The first 4 rows are patterns. Each new row is the sum of 2 different patterns, raised or lowered, with some noise. Before adding, each is slid sideways (what falls off one end comes back at the other) and multiplied by a number that may be negative. Names go in the order of the patterns.
(in the rows, 128 means zero)
Some rows, each with the names of its patterns after it:
[136 126 123 129 126 124 102  93 119 110 143  91 129 113 134 122 131 137
 102 132 104 128 121 134 123 149  92  94 130 132 122 127  97 110 117 115
 140 111 125] -> zipo
[123 130 119 137  98 144 123 125 121 102 145 163 114 129 146 133 150 117
 126 100 125 141 155 120  91 138 117  77 132 153 132 125 154 160 115 145
 102 133 131] -> kefa
[132 140  94 128 129 133 114 155 124 127 121 128 110 135 137 162 128 157
 120 113 130 129 127 134 129 155 136 116 124 127 135 117 130 151 103 123
 130 144 164] -> laz
[131 135 176 140 173 179 116 114 119 123 137 127 134 105 121 118 120 128
 124 137 131 135 145 117 136 149 135 133  95 143 128 164 179 125 114 117
 128 103 140] -> poge

New rows, each followed by the names of its patterns:
[121 108  95  90 112  77  98  75  70  90  96 108  56  75  85  82 100 113
 105  74 104  71  99  72  98 104 123  65  60 109 101  76 118  73  81  77
  59 106  73] -> zipo laz
[101  85 116 101 124  70 110  97  51 113 152 110  84 122  95  81  74  68
  81  80  55 112 119 110 114  87 126  85 128 112 118 129  90  82 105 100
  85  83  97] -> kefa poge
[120 126 106 100 136 125 152 156 141 177 169 121 125 128 126 116 102 131
 102 144  92 131 121 139 136 142 149 124 130 119 149 133 145 106 167 101
 129 174 137] -> zipo poge
[137 118 132  96 136 150 164 140 121 126 142 144 152 150 175 119  82 130
 128 148 112 145 119 169 110 138 143 141 142 147 155 114 110 139 115 164
 138 107 146] -> kefa laz
[125 141 178 125 144 143 141 160 103 104 161 144 125 132 131 147 123 183
 147 128 105 117 169 122 178 183 135 114 148 121 121 116 160 128 177 130
 130 118 137] -> kefa laz
[ 98  76  78  66  73  63 134  83 112  89 107  76  98 101  95 116  99  92
  91  71 115  58  78 119  93  82  93  76 103  74 108 108  90  77  97 132
  87  82 154] -> kefa laz
[134 147 114 115 129  82  91 111  88 131 121  96 124 104 155 119 140 122
 144 103 128 127 121 120 136 102 123  85 106  91 127 163 108 122  95  78
 123 109 124] -> laz poge
[114  86  88  88  31  78  68  56 105  99 113  94  66 118  94 111  87  70
  97  83 125  87  92  85  92  79  91  80  95  91 137  77  86  36  52  69
 113 117  93] -> laz poge
[126 144 135 144 133  92 141 130 156 170 127 134 145 135 119 125 159 132
 179 131 169 167 107 134 115 141 133 130 127 111 106 147 147 125 119 139
 128 157 155] -> zipo poge
[138 144 121 128 155 144 159 104 165 126 155 181 131 119 127 132 127 150
 126 135 176 147 166 180 136 101 120 127 150 155 140 119 102 123 125 137
 119 159 132] -> laz poge
[111  84  90 107  73 121 117 120  98 114 124 141 132 147 111 105 115 117
 105 118 111 127 129  97  94 108 117 127 104 136  63  70 117 136 157 116
 143  72 112] -> laz poge
[145 156 128 148 156 113 132 132  88 124  97 114 176 152 156 124 161 131
 140 147 144 137 129 157 130 147 131 132 112 145 103 149 158 126 156 122
 133 132 106] -> zipo poge
[105 161 146 110 119  78 129 116 171 129 150  97 118 108 141 128 139 107
 136 116 113 110 119 101 149 147 128 133 132 123 110  76 117 129 151 102
 128 132 136] -> zipo laz
[116 108 149 127 117 151  75  98  94 110 110 129  78  58 105 105  96 107
  74  96 100 100 134  85 113 132 111 107  83 117 105 111 111  96  80 113
  71  90 104] -> zipo poge
[ 93  92  96 116 136  95 157 117 159 152 113 118  94 119 109 121 120 109
 112 130  87  95 118 132 118 124 107  99 119 124 134 110  96 137 118 143
 159 118 108] -> zipo poge
[138 163 158 157 172 146 185 178 148 153 126 173 145 186 215 129 139 148
 167 166 167 168 129 192 163 193 182 168 140 145 143 163 135 165 143 180
 145 175 146] -> laz poge
[121 148 127 117  88 147 125 116 132  92 143 114 154 128 123 102 152 136
  97 142 178 123 105 104 120  98  92 151 103 151 133 126 130 130 135 119
 137  91 126] -> zipo kefa
[129 142 147 134 129 132 101 158 174 160 139 181 133 141 132 137 117 143
 150 185 142  99 141 130 107 131 160 164 110 154 164 144 188 123 154 108
 135 140 137] -> kefa laz
[171 135 154 145 122 151 104 124 145 163 155 162 144 170 124 146 158 163
 154 152 135 135 144 140 150 149 145 146 148 148 176 142 152 110  94 148
 149 171 128] -> zipo poge
[153 154 176 178 180 171 131 176 149 167 137 158 168 125 165 148 181 179
 159 156 129 134 178 180 137 169 153 151 168 165 144 167 148 190 153 169
 147 143 152] -> zipo laz
[101 118 136  96 111  59  94 115 126 114  64 119 108  64 112 136 114 106
 114 113  93 114 100  85 117  95 120  99 124  92 104 112  90 106  84 133
 141 117  84] -> zipo kefa
[118 113 104 157 115 127 108 119 111 109  93 163 126 107 108 128 139 144
 136  98 124 102 133 104 123 112 116 108 115 102 142 153 145 129 118 142
  98 128 108] -> zipo laz
[118 148  96  83 103 141 112 137 164 118 126 125  88 119  72  83 150 145
 138 128 135 130 106 169 140 136 122  99 129 111 157 125 116 134 137  92
 126 126 161] -> laz poge
[185 143 158 177 126 127 139 166 106 126 154 143 170 150 156 140 155 143
 144 174 142 153 170 134 151 142 127 161 153 116 136 126 151 163 165 153
 148 128 156] -> zipo kefa
[101  97  89 124  72  99  71  95  78 108 100 141  68  96  90  88  93  96
  73  86  89 108 113  74  91 102 101  82 100 113  73  71  69 102 113 111
  77  70  84] -> zipo laz
[ 93 131 151 138 153 123  95 133 133  91 125  72  79 132 134 152 124 124
 140 128 148 142 141 137 112 106 121 117 143  88 143 115 122 125 133 168
 100 138  84] -> zipo poge
[148 141 212 150 159 189 157 120 116 167 119 186 153 155 196 161 197 184
 172 128 152 152 168 176 145 106 160 145 132 151 133 171 159 186 168 135
 136 176 193] -> kefa poge
[143 141 120 141 120 131 116 133 120 126 152 129 164 117 141 141 138 112
 127 171 124 155 179 126 141 132 136 117 129 144 137 163 140 174 171 118
 118 142 153] -> zipo poge
[132 171 151 183 176 180 144 181 117 165 162 160 161 166 159 129 142 154
 133 158 152 166 181 149 154 169 140 164 160 159 139 150 175 177 133 153
 169 148 110] -> kefa laz
[145  90 127 125 122 125 150 111 122 119 154 100 137 111 126 130 169 128
 115 151 121 128 130  94 147 103  78 134 140 145 122 124 154 100 142 136
 152 171 134] -> laz poge
[114 130 151 140 119 135 106 156 149 191 144 152 110 135 178 133 149 191
 137 140 145 134 113 111 158 115 165 153 119 140 140 161 161 170 135 119
 143 148 169] -> kefa laz
[166 188 143 175 197 166 188 131 182 126 162 160 185 144 112 184 138 126
 156 181 152 153 160 211 166 167 126 162 156 171 171 156 171 116 183 150
 144 148 133] -> zipo kefa
[143 127 133 123 125 124 149 159 169 144 143 116 156 121 135 106 142 115
 100 146 119 179 113 133  90  88 108 173 169 123 144 122 124 149 104 127
 101  72 152] -> zipo poge
[141 149 137 150  87 151 137 167 172 151 119 120 106 117 118 147 154 168
 144 169 169 126 100 121 142 146 136 135 128 129 110 152 140 132 128 105
 137 138 159] -> laz poge
[136 144 115 159 126 120 114 144 131 119 147 133 151 109 156 128 132  93
 131 158 115 153 134 129 154 159 116 144 117 150 131 137 123 125  97 131
 106 161 176] -> zipo laz
[ 89 161 117  96  68  82 141  89 154 158 104  82 119  87  90  81 129  95
 153  99  99  82 108  89 111 152  92 113 113 110 132  68  68 134 114  94
 100 100 117] -> kefa laz
[197 171 214 224 154 158 139 177 164 167 158 143 150 143 169 155 171 165
 166 160 177 134 189 198 162 157 135 171 178 200 207 164 138 161 160 130
 169 163 163] -> zipo poge
[147  95 122 129 130 112 129  93 119 105 141  79 136 124 162 123 158 129
  91 134 106 125 128 135 148 156  85  93 129 138 112 130 121  88 113 117
 153 146 129] -> zipo laz
[162 182 179 170 194 161 163 160 154 169 155 161 184 142 175 187 181 205
 155 198 129 170 158 169 145 178 175 158 173 161 149 164 173 177 186 210
 153 145 167] -> zipo laz
[152 189 194 157 172 135 158 164 169 172 215 166 176 142 192 143 180 164
 195 157 179 176 145 185 160 167 160 166 167 200 180 153 156 172 152 189
 197 147 169] -> zipo laz
[166 142 165 130 169 167 177 167 169 162 161 141 144 169 157 145 163 161
 140 136 177 192 146 148 100 114 154 201 169 161 178 160 137 158 119 157
 123 132 167] -> laz poge
[143 150 112  78 120  99 111 112 130 109 140 114 120 104 114 135 119 142
 105 134 122 109 157 115  95 119  93 105 109 134 130 123 136 137  93 105
 129 151 114] -> kefa laz
[113 113 102 143 144 120 139  93 124 155 111 124 144 127 163 119 111  95
 117 140 135 116 108 110 109  79 138 174 129 130 117 150 110 139  88 148
 122 117 119] -> kefa laz
[199 183 160 158 169 123 183 161 153 198 170 192 200 150 167 180 159 179
 141 197 136 163 143 156 153 145 186 153 183 172 153 158 178 140 194 160
 165 150 191] -> zipo poge
[135 123 136  87 122 121 116 137  80 149 154 125 130 151 144 132 126 112
 107 124 149 153 143  72 114 125  90 132 156 114 117 147 150 129 134 106
 141 134 125] -> zipo kefa
